All groups share one centre, and each spreads out both ways along 9 directions, with some noise.
In the rows, zero is written as 128.
Some rows, each with its group after it:
[112 122  91 124 137 184 135  75 188 107 182 120  99 101 140] -> Z826
[145 114  92 172 123 124 128 126 153 121 107  86  81 172  86] -> Z344
[151  81  59  68 181 107 179 122 125  25 165 122  43 114 135] -> Z550
[145 130 105 115 118 139 149 135 147 125 129 137 115 108 124] -> Z749
[124 169 171 182 102 141 160 152 164 193  90 150 168 122 140] -> Z550
[124 111 136 162 141 151 116  84 144 160 135 110 152 167 113] -> Z344
[139 106 123  49  95 172 133 205 120 130  98 152 133 117  93] -> Z826
[166 143  99 141 125 120 156 112 182 104 104 190  88 139 162] -> Z344
[ 99 137 124 108 127 129 155 133 145  85 125 152 123 120 184] -> Z550
[128 108 151  98 125 163 135  80 159 208 123 111 138 104 133] -> Z749
[114 133 132 162 159  85 158 157 125  93 109 141  90 134 117] -> Z826
[111 143 176  88 163 138 157 119 107 145 150 160 143 110 129] -> Z344
[134 133 110  85 146 130 152 100 117 120 179 111  96  83 161] -> Z926
[140 153 126 148 151  76 157 129 120 111 142 126 129 116 122] -> Z826
[116 113 139 128 144 155 133 121 139 113 144 155 130 119 139] -> Z749
[151 114 140 169 145 103 173 177 159 118  96 130  89  74 103] -> Z926
[143  93 123 160 127 151 166 144 195 130  68 103  79 165  34] -> Z550
[132 132 147 116 120 129 122 124 124 138 110 124 142 126 123] -> Z826
[154  96 142 131 156 150 137  56 104 132 133 130  99 149 221] -> Z550
[141  84 126 134 144 138  92 125 118 113 133 132 147 169  71] -> Z344
[152 123 109  91 164 110 141  76 135  87 147 170 148 192 133] -> Z749
[113 109 164  74 118 163  61  83  86 162 149 153 146  90 186] -> Z926
[149 106 152 143 158 120 134  98 142 147 124 138  98 104 102] -> Z926
[206 149 107 118  89 108 117 152 102 114 108 169 133 142 154] -> Z826
[161 133 117 114 122 118 131 102 126 171 124 105  88 113 139] -> Z749
[133 150 159 165 150  93 141  80 135 139 141 111 150 117 143] -> Z826
[107 124 127 110 104 142 149 157 141 128 103  89  84  65 166] -> Z749
[142 147 142 190 122 163  91 147 120 141 148 149  96 125  98] -> Z749
[147 112 105 169 140 127 129 119 145 107 117 143 112 164 137] -> Z344
[132  63 122 163 102 166 102 173 138 112 106 113 131 108 141] -> Z344
[149 146 128 130 121 146 133 113 103 157 155 112 145 134 131] -> Z344
[140 128 150  95 137 142 114 164 122 145 161 190 140  74  86] -> Z550
[ 96 116 157 127 155 149 155  86 136 129 110 146 119 150 198] -> Z550
[114 120 145 117 150 145 153 103 173 138 134 168 151 123 147] -> Z344
[162 169  97 145 147  77 160 108 120  99 153 113 134 172 111] -> Z926
[195 129  93 102 103 107 160 156 154  97  96 145 136 134 107] -> Z749
[144 133 101 145 125 117 183 123 161  84 124 103 102  82 194] -> Z926
[103 166  78  66 102 165 168  91 195  88 164 162 169 130 192] -> Z749
[119 123 135 119 153 107 149 106 109 109 139 129 141 133 173] -> Z826
[101 120 171 123 168 140 117  87  95 157 159 123 151 168  91] -> Z344
[126 154  93 144 100 115 174 181 149  66 107 124 169 172 112] -> Z926
[140 114 104 101 147 142 190 178 200 119 152 166 139  76  37] -> Z550
[164 166 137 165  90 153 104 127 189 166 119 155 131 111  55] -> Z826
[122  98 169 124 129 151 129 110 142 165  88 106 138 112 119] -> Z749
[118 125 132 122 132 129 145 137 133 120 125 120 128 103 140] -> Z926
[137 135 134 129 141 120 163 130 140 138 146 121 148  99 107] -> Z926
[ 95 131 117 103 135 133 157 129 148 102 137 115 118 102 141] -> Z749
[148 136 118 131 133 128 144 127 127 117 143 134 123 126 129] -> Z344
[100 145 159 139 139  97 125 117  95 117 111 111 125 131 165] -> Z826
[138 136 106 103 130 132 135 132 122 110 147 138 130 158 102] -> Z926
[124 123 137 120 152 124 155 102 134 141 146 108 135 122 123] -> Z550
[137 121 123 112 135 148 154 104 160 127 137 120 138 128 113] -> Z550
[110 128 138 108 123 161 140 119 150 136 136 125 167 135 105] -> Z926
[115 126 101  99  98 139  89 106 154  71 108  94 103 157  81] -> Z550
[109 145 148 178 111 149 108 128 158 127 100 138  86 122 121] -> Z826

New rows. What belongs after each?
[117 125 149 143 128 156 137 137 138 118 136 138 149 113 110] -> Z749
[159 105 137 118 152 150 115  58 128 197 161 146 113 110 164] -> Z749
[123 111 140 115 149 150 126  85 136 145 144 144 120 121 159] -> Z749
[ 91 141 148 144 101 141 112 165 102 103  73 123 131 174 152] -> Z926
[153  71 149  85 133 135 129 116  88 118  77 132 117 162 179] -> Z826
[ 98  93 140  73 146 148 122 156  85 109 126 123  18  88 146] -> Z926
[ 91 121 127 119 165 129 159  78 153 107 165  82 119  90 153] -> Z826
[228 139 117 118  88 106 122 151 107 127 100 162 142 122 131] -> Z826
[103 124 137 100 119 171 124 142 115 133 122 125 105 138 134] -> Z926
[113 110 141  99 149 156 133  63 161 172 145 143 140 128 137] -> Z749
[ 77 142 148 156 152 147 173  92 141 173 148  41 124 114 139] -> Z344
[136 142 106  84 101 137 152 110 166 139 102 119 123 138 135] -> Z749
[145 128 141 134 146 135 137 133 117 152 131 128  80 124 102] -> Z926
[ 93 138 123 123 118 134 162 141 169 100 101 120 128 120 144] -> Z550
[172  79 138 147 185 140 195  86 126 136 123 132  77 147 178] -> Z550
[136  88 140 127 187 126 194 132 151 129 129 135  87 126  88] -> Z550
[156 135  99 173 168 103 183  93 187 109 177 116 117  69 114] -> Z826
[ 90 149 149 159 144 138  96  75 120 128 124 132 111 190 142] -> Z826
[126 137 172 189 134 144  72 131  71 147 129 104  95 143 107] -> Z749
[132 144 142 142  88 140 105 173 117 124  96 160 192 151 120] -> Z926
[112 101 128 125 145 137 133 121 150 123 126 122 135 130  91] -> Z344
[135 139 112 135 114 136 148 171 181 107 101 182 118 138  84] -> Z550
[117  74 157 102 169 115 157  97 100 117 114 108 140 135 200] -> Z826
[145 100 158 122 123 129 149 149 140 158  98  90 138  78  98] -> Z749
[124 119 116 115 139 145 144 113 137 117 158 145 118  90 171] -> Z749
[128 123 138 135 118 120 125 121 108 128 112  70 109 112 147] -> Z550
[ 85 123 148  41 130 155  96 148  61 142 170 136 148 112 117] -> Z926
[149 156 139 112 103 154 140 108 134 153 149 135 155  88 183] -> Z344
[179 161 108 126 108 126 127 122 103 140 151 109 126 141 102] -> Z344
[112 100 124 106 126 139 119 106 160 113 119 103 138 123 111] -> Z344
[109 136  65  82 140 147 164 115 173  71 174 181  98  97 214] -> Z749
[146 119 175 152 136 137 150 136 112 181 123 125 135  88 136] -> Z550
[112 119 167 142 143 151 142 129 107 148 131 136 123 130 147] -> Z344
[125 127 135 123 139 118 134 117 112 120 124 133 109 129 169] -> Z550
[138 140 116 128 109 134 127 120 140 108 112 131 118 142 151] -> Z550
[140 164 136 203 118 159  98 184  89  75 185 165 138  99 129] -> Z749
[130  99 114 190 118 152 121 148 131 150 120  72 111 146  96] -> Z344
[132 125 141 152 114 137 136 174 135 117  81 145 115 144  95] -> Z926
[137 139 109 148 143 142 145 109 172 123 151 147 121 133 105] -> Z826
[139 116 138 124 151 129 137  86 132 129 139 115  79  80 163] -> Z926
[172 146  81 140 134 108 153 136 116  73 119 130  40 164 148] -> Z926
[189 132 135 125 146  71 133  79  95 117 115 116 132 145 159] -> Z826
[139 157 128 103 106 154 113  91 107 162 170 134 197 136 156] -> Z926
[115 135 110  85 106 130 103 134 128  91 148 114 136  86 130] -> Z550
[139 124 173 152 131 140 137 146 125 169 108 163 127 112 137] -> Z550
[163 140 109 134 100 166 149 126 142 137 138 129 125 104 169] -> Z926
[125 123 142 115 119 154 125  97 142 152 115 126 140 140 138] -> Z749
[167 157 171 161 121  73 125  95 104 148  98 118 153 118 154] -> Z826
[ 77  97 135 105 163 113 136  98 174  92  86 113  79 146  92] -> Z344
[137 142 113 114 129 149 147 141 120 134 147 122 103 138 109] -> Z926
[112  90 134  98 157 156 151  70 134 123 150 106 148 119 183] -> Z826
[191 102 115 105 151  92 150 107 130 116 109 156 129 169  95] -> Z749
[164 125 145 174 113 147 121  79 169 153 100 136 136 132 155] -> Z926
[ 90 150 135 160 128 144 121 171 118  72 130 124  93 128  97] -> Z749
[112 119 127  90 155 116 151 128 109 111 150 111  95  96 130] -> Z926
[136 102 110 136 154 150 156 116 159 111 145 159 107 138 135] -> Z826
[120 137 158 145 123 134 140 166 170 143 101 130 116  90  70] -> Z826
[125 129 162 161 153 118 134  76 132 138 127 120 146 139 157] -> Z826
[135 135 156 148 121 131 172 142 127 166 132  93 159  59 178] -> Z550
[141 136 125 112 120 128 115 130 114 116 132 170 124 123 144] -> Z550
[177 147  96 138 131 117 143 115 123 134 157 123 125 155 101] -> Z344
[140 161 125 126  98 147 104  86 146 133  95 141 142 210 116] -> Z749
[117 149 139 120 116 150 139 117 112 146 151 106 164 117 160] -> Z926
[142 109  97  56 108 110 190 131 184  81  58 128 129 136 152] -> Z749
[138 129 134 105 115 140 113 104 128 117 129 147 138 121 163] -> Z344
[126 110 105  97 147 184 153 100 183 111 199 194 159  75 195] -> Z749
[128 121 130  84 145 146 119 127 109 149 151 153  96 143  71] -> Z926
[ 97  77 106  46 129 194 134 147 124  94 124 136  89 146 147] -> Z826
[142 142  94 106 102 171 166 149 176 154 168 137 132  34 152] -> Z749
[148 122 118 114 164  97 155  77 130 113 159 111  99  92 148] -> Z926
